The same things were measured in two ways. Each way mixes the same 11 hidden numbers, adds some noise and spreads widely along 8 directions of its own, which tell nothing about the thing.
Some things both ways: the first way, then the second way.
[ -8  14  17   9  13 -13   7  20  19 -14 -13   8   1 -17   8  -8   5  18
 -24  12]
[ 14 -22  20  30 -31 -13 -31   9  25   1  14  -1  -6  25 -21 -21  -8  14
 -29 -14   0 -12   0  59   3   6  10  -7]

[  7   5  -7  11 -22  11 -17 -24  -2  36  -4   8  15  10   7  -8   5   3
 -15 -14]
[  6  -5  -5   7 -25 -35 -17   4  -4  -8  15   0   3   3 -23 -32 -23   6
 -30   6  -1  -6  12  46   8 -19   6  21]

[  3  -2  48  28  39  24  -2  43   9   7 -35   3  79  31   4  30  50  45
   2  34]
[-17  -1  -5  30  28 -14  43 -26 -48 -12 -26  -5  16  -2  31  31  19 -28
  -7  -3  20  31   2 -41 -25  -2   2  10]

[ 43   9   7   0  -4 -17 -30 -15 -70 -43   0  -6 -64  40 -29  22  22  32
  45 -20]
[ -3 -11 -15  13  14 -10  30  -5 -17 -22   8   7  42 -43  13  24  12 -62
 -41  -1  16  40  34 -40 -10   8   9  -6]

[ 41  14 -40   3 -43  26 -16 -86 -20 -10  49  54  -8  13  15 -29  11 -31
  11  -1]
[  8   9   3 -18 -27  -1 -18   2   6   0  34 -10   2 -23  -1 -25 -17  14
   5  10  -6  -8   1  11  20   3 -15 -14]

[  4 -19  22   0  26  -9   7 -18 -23  14  31  -9   6 -27  23 -11 -37  -6
   5  26]
[  9  12   0 -46   6  12 -18 -13  -9  21  30 -16 -16  15  29 -11 -19  24
  13  13 -13 -40  -6  33  32 -13  -1  10]

[ 11   1   6  15 -11 -16 -11 -16   1  24  16  11  -6   2  -7  -7 -26  12
  -7  -3]
[-15  -3  -7  19 -11 -24  20   6   1 -28 -17  -2  24 -56 -14   5  13 -43
 -23  -4  13  48   4 -31  -7  11  -6   1]

[ 33  -4  -5   4 -13   4 -12 -12   4 -19   3  12  26  40 -13  29  41  27
 -12  -3]
[-29  31  19   1  51 -18  -6 -27 -18 -13  -2 -16  20  -5  20  -9  15 -18
  43 -17 -15 -17 -48  50  30 -14   8 -17]

[ 30  -5  22   4  39  16  14  -4 -50 -57   0  18  39  30   9  -9  51   2
  16  28]
[-24 -31  35  28  -2  -2 -11  -1  28 -26  24   6  29 -23 -23 -11  17  -1
 -18  -4 -17   8   9  57  14 -10 -13 -17]

[ 13  27  25  -5  32 -13   3  -6  19   7 -21  34  29 -16  11  -7 -26  22
  31  -9]
[-18  -9  30   0  21 -13  -8 -27   5 -16  17  10  25  39   5 -20   2  12
  40  15 -18 -16 -20  42  22 -41  -6 -28]

[ 18 -28 -30   5  -1  -6  -1 -31 -11 -57  40  32  -3 -15  22 -39  -8 -30
 -50  13]
[-19 -15  16  18  10 -30  25 -13  11 -20  -7 -10  22  19  -2 -14 -30  19
   9  38  -2  13  18 -15 -14 -15 -35  13]

[-21  27  -5   5  29 -17 -20  12  14 -43   6  13   9 -32  18   5 -17  29
  11  14]
[ -1  -2  22   1  -2 -19  31  40  -1  -3  22  15  27 -12  10   0 -29 -31
   1  38   2  35  -8  -3  17 -21 -29  -6]

[  0  12   8  24 -15   3  -5  -3  24  31   2  -8  12  -4  14   2   4  24
  18  -1]
[ 29 -24 -11 -10 -11 -18  27 -14  14  20  43  12  13  39  13  -6 -41  27
   7  32  11  -7  30 -33   5 -12 -12 -13]

[ 48 -17 -17 -24 -61 -15 -20 -25  20 -39  -3 -19 -38 -23   0  42   9  56
 -80  -9]
[-25 -10  35  -9  45 -18  16 -31  -9   6  21   7  16  -2   0 -10 -23   5
  38  37  -5  -9  16  32   4 -62 -17  -5]

[-21 -20  35   2  50  -6  14  42 -38 -64 -10 -21  23  -7  -2  13  22   5
  22  17]
[-13 -33  36  21  38   4 -26   1  40 -23  21  24  21  -5 -12   7  25   1
  38  -1 -19 -15 -22  51   6   0 -19 -45]

[-81  34   5   4  30   6  -8  26  56  24  16   0  11  -1   0 -13  28 -19
  37 -18]
[-35   2  12  27  -9 -14   8 -22 -22 -54  11 -17   5 -45 -23 -25  27  14
   2   0 -19   0  19   9 -16 -14 -27  -1]

[ -5  25 -18  24  -7   7 -37 -48 -27  14  21  41  18  17  11 -22   0  24
   6  12]
[  6  10  -2 -14  32 -16  22  10 -30   9 -23  11 -33   2  17  24 -11  -4
  36  -3   5 -19   5 -44 -39 -13   7  -8]

[-14  -9  -6   8   0   9   8   5   6  -3   7  -5  21  -6   9 -22   7 -29
 -13 -14]
[ 17 -29  14  -8 -11 -21   8  19  38  -2  -8  27  17  -6  -1  28  -5   0
  26  13  -4  18  -9 -54  -7  -3 -22 -24]

[-18  26 -10 -12  14  -2 -27  -7  19  19   5  11 -24 -14   6  -5 -28  14
  14 -14]
[ 15 -26 -20 -20  -2 -16  13  34  14   3   3  40   6  20   8  17 -12  -8
  -3  -1   1   9   0 -19   2  -6   7 -10]

[-29 -30   7  15   5   7  23  12   1  14  26  -5   3  11  -2 -37  12 -52
 -19   2]
[-29  16  28  -5  14   0 -10 -37 -18 -12 -21 -19   6 -12   5   6  16  -1
  36  -3 -12  -3 -30  20   7 -19  -7   5]

[-22  -2 -21  -9  -6 -12 -12  11   1 -31  -6  -4 -40 -17  -8  11  -5   4
 -11 -17]
[ 19 -29 -17   3 -14 -38   3  20  43  -8  37  40  35  38  -8  -9 -36  -4
  12  19  10  12  -5   0   1   1 -11 -33]

[  2  18  13  -5  18  10  10  20  18 -10 -10 -15  29   6   0  11  29  18
  26  -7]
[ 15 -38  -6  12  19 -28  13 -31  22  10  15   7   8  45  -4 -12 -26  32
   1  26   9 -17  31  -3   1 -16  -3   6]

[-17  13  33  14  27 -20 -15  23  -4   7   9  16 -33  12 -25  -4   5  -6
   0   3]
[ 18 -14  21 -35  -2  16  -3  62  16  31 -14  28  -4  16  21  18 -27 -20
 -10  13   1  17 -15  -7  26 -10   6  -7]

[ 18  45  24  17  -6  17 -36   8  12  16 -15  28  13   4 -20  29   1  51
  25   7]
[ -1   7 -29  12 -37   1  12  15 -22 -27   6  17  17 -75  -9   7  32 -26
  -7 -27  11  48  -2 -57  -3  33  -7 -34]

[ 16 -18   4  38  -6  17  -5   0 -22  35  14 -20  31  22  11 -21   2   0
  17   0]
[  2 -33   7 -16  19  -8  25  -8  26  10  16  22   6  17   0  10 -13  40
  31  10 -16 -17  18 -21  10 -22 -16 -12]

[ 31   1 -15   6  14   9  -9 -16 -36 -29 -13  13  41  -1  25  -4 -13  28
  11   6]
[-12   5   3   9 -17 -24  10 -26  -2 -40  38   2  26 -15   0  -3  22  15
  39 -12 -26  -9 -14  -5   3  -8 -21 -38]

[ -2  44   1  15  21  23 -12   3   7  -2  -8  27  22  -2  10  -3   5  19
  54   9]
[  6  -1 -12   0 -31   2   1  19  -5  -1  14   0  -1 -15   6  -9 -17  13
  -9   5   8  16  10 -26  -7  22 -20 -15]

[ 12  -5  12   6  13 -11   9   6   0   8  13 -33  -8 -16  14 -18  -5 -24
  24 -27]
[-18  -8  30 -27  25  20 -13  30  -5   8 -25  -9  -1 -39  18   6  -3  -3
 -24   9 -16   5  15   2  11 -13 -11   6]

[-12 -22  18   6  39  19  38  50 -37 -44   8 -35  36  13  -9 -11  36 -34
  -4  20]
[ 16   7   1 -19  -9 -10   7 -41  -2  15  13  -9  11   6  17  12  -3  22
  40   5  -6 -10 -19 -27  24  -8 -10  -4]

[-24  -1  -2  22 -11  29  -5  -7  33  21  12  -7  44  23  16 -22  57 -12
   9 -17]
[-35  15  32 -18  -7  -4  -1  17  -4 -24  -9 -12  27 -68  -8   1  -5 -16
   5   7 -26  24  -3   6   8 -17 -30   4]

[ 34  28 -14 -14  -3  56 -10   0  32 -35 -30  32  58  16   3  29  46  45
   7  10]
[  2  16 -36  -9 -33 -23   8 -11  -6 -10  19  14  36  -5   7  -3  -8   0
  23 -13   1  26 -29 -24  22  16  -5 -22]

[ 20  -5  -5  12 -11   4 -15 -15  17 -34   7  22  33   3  10   6  25  14
  -4  -8]
[ 25   4   2   1 -18  -9 -18  -9  14  -6  20 -31 -26  17  -5 -37 -20  60
   8  14 -16 -49  18  -7   4  17 -22   3]

[ -5   6  39 -23  36  -6  -6  17 -17   6 -14  -5 -19 -21 -12  16 -23  10
   2   5]
[  8 -11 -24  -4 -45   2 -33  23   5 -25  14  18  13 -46 -12   8  39 -35
 -43 -36  -1  23 -14  19  16  23  16 -11]

Other things, the second way, with their names:
Q962: [-19 -34  10  42 -13 -30  11 -23  37 -28  42  15  46  -1 -18   1  12  -1
   7  -8  -2  19  -6  36  -2   2 -19 -34]
Q603: [-13   2   8  33  56 -14 -12 -17 -30 -22   6   8  -1  14   5  -9  31  -6
  22 -19  -8 -29 -22  59   3  -9  17 -18]
Q888: [-16 -11  28  29  -8 -14  13  11  -1 -18  -8   4   7 -50 -24  -5  15 -23
   0  18   7  38  -5  -1   2 -15 -24  -1]
Q240: [-11   2  -1  15  -6 -17  21 -29   9 -24  47 -19  18 -31   1 -28  16  41
  29   2 -19 -10   0 -12  25   7 -36 -34]
Q206: [-12 -33  15  39  17 -31  25 -21  26 -25  35  13  32  20 -14 -14  -1   3
  14  21  -1   3   8  26   7 -19 -19 -18]
Q948: [  3  39 -11 -28  -1 -24  23   9 -35  12  31  -1  28   7  42  -9 -32 -25
  16   2  -2   9 -31   5  39 -15   3 -14]
Q274: [ 21  25   6 -28 -53  -9  16  35  -2  27  12 -23  -8 -34  13  -2 -41 -19
 -21  14   9  22  -6 -21  24   6 -11  16]
Q643: [ 20  27 -11 -12 -14  -2  -5  21  -4  16  11 -18 -36 -13   2 -25  -4   1
   4 -14   4 -17 -27  16  38  21  10  -1]
Q283: [ 13  -8 -20 -24 -31  -3  22   1 -16   6  17  10  22  11  18   5 -35  -1
 -18  31   9  27  22 -43   9 -10 -13  15]
Q889: [ 30  -8 -29  22  31 -26   5  14 -29  15 -28  11 -27  13   3   6  -7 -24
 -24   7  37   4   7 -11 -15  10  24  29]
Q373: [-10  -9  -6   5  13 -31  52 -25   2  -9   9  19  24 -23   1  20   3  -5
  52   4   8  21   7 -69 -19 -13 -17 -40]
Q257: [-18  -7  20  20  24 -14  21 -41 -20 -14   0 -22  -6  -4  -9 -17  -7  15
  12  38   6  -8  30   1 -14 -31 -22  23]
Q809: [ 24  23 -26  -2   0 -21 -10 -24 -17   5  -1 -29 -37  39  37   0   4  32
  24 -30   1 -49 -20 -23 -18  32  17 -15]
Q582: [  2  13 -30   7   8 -47  28 -23 -33 -15  10  -8  26  44  28  -7 -24 -11
 -15   4   5  -1   6  -3  -1 -10  13  21]
Q684: [  6  -1   2  -1  -6  -9  -2  -3 -16  -6  14  13   1  21  18  10   9   7
  15 -24 -13 -17 -10   2  -6  -9  12 -28]
Q298: [ -3 -27  36  -3  42   3   3   1  31   8  18  18  -9  12  10  14   9  27
  53   3 -19 -31 -12  12   4 -14 -18 -43]
Q340: [-35 -26  35  -5  15 -18   0  19  19   3 -15  39  23  27   1  28 -13 -14
  30  -5  -9  19 -35  50 -12 -39  -3 -18]
Q219: [-15 -29   6  20 -19  -4  14  -1  16 -35  -1  11  16 -45 -27  12  12  -4
  -3   8   3  29  31 -42 -35   6 -28 -11]
Q53: [ 40  -1 -24  16 -15 -25 -12 -27  -4  -8  -2 -17 -32  53   8  -1  11  24
  -4 -22   2 -46  -4 -12 -13  20  24  11]
Q596: [-22  -2  20   4  -8 -12  20 -28   4 -24  32  -7  33 -17  12   9   1  15
  39   9 -17   6  -2 -17  -8  -8 -39 -32]
Q97: [ 23  12  20 -26   1 -12 -16 -10   8   8   7 -11 -20  50  27   5 -12  35
  43 -16 -28 -60 -18  -6  -1  -7   8 -26]
Q372: [  4 -34  26   9  35 -10   5  12  10  11   9  26 -16  19   2   9   7  18
  21   4  -8 -25   3  20  -6 -29   0 -27]
Q558: [ 17   0  -4 -13  -7  -3 -12  30   5  20  -7   9   5 -15  19  28 -10 -37
 -12  -6  16  23 -23  -5   3  21   6  -6]
Q772: [ 15  -8   5 -16  39  14 -38  19  -7  30  -3  15 -28  30   1 -21  -6  10
   1  -1  -1 -35 -16  69  42 -14  26   3]
Q267: [  0  -9   5  19  27 -12   3  41  -6 -13 -25  17   1 -38  10  36  35 -32
  -6 -35  -6  14 -23 -12  -9  21   6 -19]
Q892: [  4  11 -16  -2  25  -5   7   9 -35  -5 -40   5 -12 -17   0   4  15 -31
 -16 -20   5   5   0 -16  13   0  32  24]
Q628: [ 26 -15 -13  -1  18   6 -18   1  15  13  18   2 -20  21  16  -4  13  20
   4  -7   1 -31 -13  18  25  23   8 -13]
Q140: [ -1  20 -45   7  -8 -32  20 -66 -46 -23  12 -17  18   6  22  -3  19 -15
   1 -16  16   3   2 -30  -7   2  23   3]
Q697: [  9  14   4 -39 -11   9 -21  22  12   7  16  -5 -26  -4  13  -3 -13  28
  37  -1 -20 -32 -27   9  15  11 -19 -13]
Q764: [  3  -7  19 -14  24   6  -9   5  -1  19  -1  -2 -33  -4  -1  -9  -9  28
  21   9  -6 -31   6  12   6 -14  -5  -4]
Q165: [-43 -35  32  15   9 -18   0   7  26 -31  -6  37  12  -2 -33  11  20  25
  40 -23 -34  -3 -14  45 -15 -33 -16 -27]
Q212: [ 37   2   0  -5  12 -17  28   0 -22  19  11  -3 -14  24  39  23  -4 -23
  -7  -6   9 -21  13 -36 -10  -9  26 -12]
Q230: [  9  23  28 -56 -16  11   0  26  13  38 -11 -27 -49 -25   7  -9 -42  30
  30  12 -12 -28   4 -31   7  -6 -18   0]
Q10: [  7 -14  -1  11   9 -29   4 -23  16  22  41  23   9  33 -12 -21 -20   9
  37   6  17 -10 -18  49  25 -20   7 -30]
Q797: [  5   9 -28  24  -8 -33  11 -43 -33  -5  11 -27  -6  22   3 -31 -10  18
 -25  -2  15 -13  22  12   0  -1  14  25]
Q520: [ 22 -15   2 -16 -29   5   2  36  25  -2  17  15  -2 -41   0  16   6  -4
   4   6  -3  14  -2 -45   5  17 -23 -27]
Q418: [ 17  38 -28 -13   4 -26   1 -32 -43   7  -5 -31 -18  28  17 -24 -25   9
   5   0   8 -28  -2  -6   9  -2  22  30]
Q55: [-11 -18  37  12  30   2   3  39  24   2 -10  -3 -16 -14   4  -3   4   8
   1   4 -14  -7  -8  21  12   2 -17 -13]
Q600: [-37  -4  59 -25  38  15  19   8 -10  13 -29  -5 -14 -21   8  11 -17  -3
  30  31 -10   3  10   0 -11 -51 -22   5]
Q511: [  4  -2   4  13 -15  -5 -10  14 -12  -2  -7 -16 -45  12   0 -19  -2  35
 -12  -5  -2 -25  10  10 -22   7  -2   4]
Q566: [ 13 -15  21  27  27   0  -9  -9  -4  -2 -40 -12 -34  -9  -2  24  33   1
  -2 -23   3 -22   8 -20 -31  15  16  -2]
Q937: [-16   2   7 -14 -34  -1  23 -10   6 -20  13 -10  18 -44   7   5   5   7
  16  11 -10  26   1 -50   0  -1 -36 -15]
Q711: [-17 -12   8  35 -40  -5  -6 -13 -16 -21 -33 -25 -40 -51 -45  -7  23  23
 -35 -20   5   6  37  -5 -41   7  -5  35]
Q73: [-17  -7  27 -10 -54 -13 -33  24  44 -32  47   8  39 -52 -19  -7  -4 -19
   8   6 -17  25 -26  42   4  -1 -39 -42]
Q794: [ 19   5  23  -6  25  14  28  23 -19  26   1  11 -16  13  39  14   4   7
  34   6  -4  -6 -22 -40  26  -6  -5 -35]
Q120: [ 10  -9  24  24  37 -10   2  -7  -1  15   1   6 -15  35   3  -2   3   9
  34  10   6 -20 -30  34  18 -10   1  -6]
Q695: [-32   9  24   6  19  -9   3 -49 -14 -22  22 -13  16  -8  -1 -18   7  26
  50  11 -18 -17  -6  25   5 -27 -26 -16]
Q978: [ 26 -16  -9  10  -6 -15 -29 -23  11   1  19   8  -7  19   1   7  27  13
   4 -36  -2 -32 -12  21   2  12  27 -26]
Q583: [-12 -15  23  -8 -10 -15  -6  14  34  -2  29  17  55 -20  10  10  -2 -19
   4  -5 -15  29 -28  33  33 -11 -14 -40]
Q985: [ 16   5 -28   0 -11 -14  -9 -18 -25   1 -28  -6  -9  31  24  14   9  25
  -2 -32   0 -12 -10 -39 -11  22  21   3]
Q943: [-28   1  16  -9  28  -3  19 -24 -16 -11  16   1  22   4   7 -10 -15   7
  29  25 -12   1   3  20  20 -33 -17   5]
Q637: [  8 -34  -7   3  -8 -24  15   2  53  -3  34  22  45  15  -6  -4 -27  17
   8  19  -3  16   4  -7  26   8 -26 -19]
Q448: [ 11 -28 -19   4  -7 -10 -31 -30  10 -18  11   5  -8   5 -27 -11   4  18
 -15  -5   3 -28  36  14 -22   3  13   6]
Q989: [-12 -17 -24  26  56 -37  14 -63   9 -15   8   4  44   8   4  13  18 -40
   6 -12  20   6  -6  28   7   1  25   1]
Q141: [-11 -20  60  30  71  -2  29  17   0  23 -36   9 -21   4   8  24   8   0
  38   8  -1  -3 -17   6   1 -23 -10  -9]
Q218: [-10   8  13  18   1 -18  11 -29 -21   4   6 -33  -8   4  -4 -29 -34  54
   7  25  -2 -17  27   2  -8  -9 -30  21]
Q839: [ -3 -38   9  27   6  -4   0  31   6 -15 -13  33  -4 -32 -37  -9  12 -11
 -15  18  12  28  20  -2  -8 -11 -13  -3]
Q667: [-10 -21  -6  10  18 -12   2  18   8 -25 -20  14 -10 -34 -27  -9  13  -8
 -13  -4   1   4  26 -13 -18  -1   2  -4]
Q220: [  0 -33 -18  28 -33 -16 -14  12  33 -12  10   4  -4 -43 -39 -23  -6  24
 -26  12  20  24  26  -3 -19  31 -30  -5]
Q65: [ 30 -29 -15  24  17 -18   7   4  -2   3 -10   2 -32  31 -10 -10 -14   1
 -32  21  27 -16  40 -10 -22   4  14  26]

Some of these things the first way, each followed by its name:
[ -2   8  -8   7   5 -10 -17  -6 -10 -26  19  19 -15  22 -11   8  12  12
   4   6]  Q206
[ 20  28  16  -4  23  -3  13   2  27  -6  -4  -9  32 -31  28   3  -4  31
  -6  19]  Q583
[ 27  28 -14  18  -6   2 -16 -11  11   7  32   5  17  14  -4  15  -4  12
  29  -1]  Q240
[  4  13  -7   4  11 -23  -8 -19   3 -22   4  23   2  -4  16 -22   1  18
  -9 -11]  Q97
[ 13  30   6  42  16 -18 -11  29  13  -3   1   0  24 -19  13  -2 -39  29
  51  -1]  Q794
[ -6  -9  20  21  17  35   9  44   6  25 -47 -31  43  12  18   5  23  17
  58 -17]  Q283
[ 27  17 -12   8  15  -8   2  -4 -12 -34   2   7  21 -10  20  -4 -22  43
   3  25]  Q274
[-32 -13  -4   8  14   4  15  24  -1 -13  12 -17  18  15  -8  -8  29 -22
   8 -10]  Q418
[ 12  34 -22   1  34  -4  -9   6 -77 -28  -4  -4 -16  23 -10  -8 -12  -5
  54 -13]  Q372
[-24  28  -3 -41  11   9  -6   5  -9 -19 -15 -11 -56  11 -27   5  27  -2
  56 -47]  Q448
[ 12  14   4  43  -3  -5 -16  20  18 -16  13   9  38  19  -3   8  18  33
 -13  18]  Q141
[-23   7  21  -1  12   4  -6  21  10 -16   2   8   6 -26 -10   5  -3  -9
  -3   1]  Q839
[ -6  24 -25  -1   2 -13 -16 -21  14   5  26  24 -21  -2   2  -5 -18   1
 -15   2]  Q809
[  4  -7   7  -5  20  10   6   2   0 -18  27   0  14  -6   4  13   3 -13
  17  18]  Q628
[ 10   9   4  24  20  30   6 -24  -3  -2  35  26  62  12  24 -33  21 -17
  33  28]  Q637
[ 66   5 -51   5 -33  10 -26 -48 -29 -39   9  25   0  10  19   9  -4  33
 -12   4]  Q948
[-19  -4  21  22  10 -13  -5 -10 -16  -6  55  39   7 -11 -11 -24 -11 -38
 -53  43]  Q888
[ 12   1  -5  13  14 -19 -12  -7   7 -26  37  14   4  -4   7  -1  -6   1
 -18  16]  Q55
[  9  26 -18 -11 -14  -3 -23  -7  34  -1 -24   6 -14 -10   5  20 -22  47
  51 -41]  Q65
[ 28  -9 -13  22 -19 -24  -4 -28 -13  -1   0 -11   7  -6  34  -5 -12  38
   7  -9]  Q212
[ -8  25   3   1   2   5 -27  -2  38 -16  -7  15  27 -15  13  24  12  42
  14  -1]  Q603
[ 42  -2 -32   9 -26  20 -24 -70  -6  18  12  63  23  27  21 -27 -10  -4
   0 -10]  Q53
[  7 -24  25   8  32  17   9  17 -23 -36   1   3  60  14   1 -10  28   1
  13   9]  Q892
[ -6 -21 -32  35 -75  -8 -24 -26  36  71  15 -12 -47 -14  24 -30 -27 -14
 -40 -36]  Q684
[-10   0 -23  44 -12  37  -6  -7  20  39   3 -16  76  12  45 -24  19  -9
  47 -17]  Q267
[ 40   6  21 -22  29   6  -5  16   3 -48 -29  15  27   8  -8  43  21  60
 -21  22]  Q937
[  4 -14 -14  14 -11  24 -22   8  -6  22 -25   3  16  32   1  -6  18  21
 -45  -6]  Q165
[-20  40 -38 -10  -7 -19 -42 -21  48  13  19  15 -57  -7   4  -7 -21  18
   8 -33]  Q582
[ 13 -14 -19   0 -15   7   0   6  -1 -32  -5 -12 -16  11   3  17  23  23
 -38  14]  Q962
[-14  20  24   8  10 -19 -19  20  -6   5  19  -5 -25   5 -32  16   1  14
  -4   4]  Q764
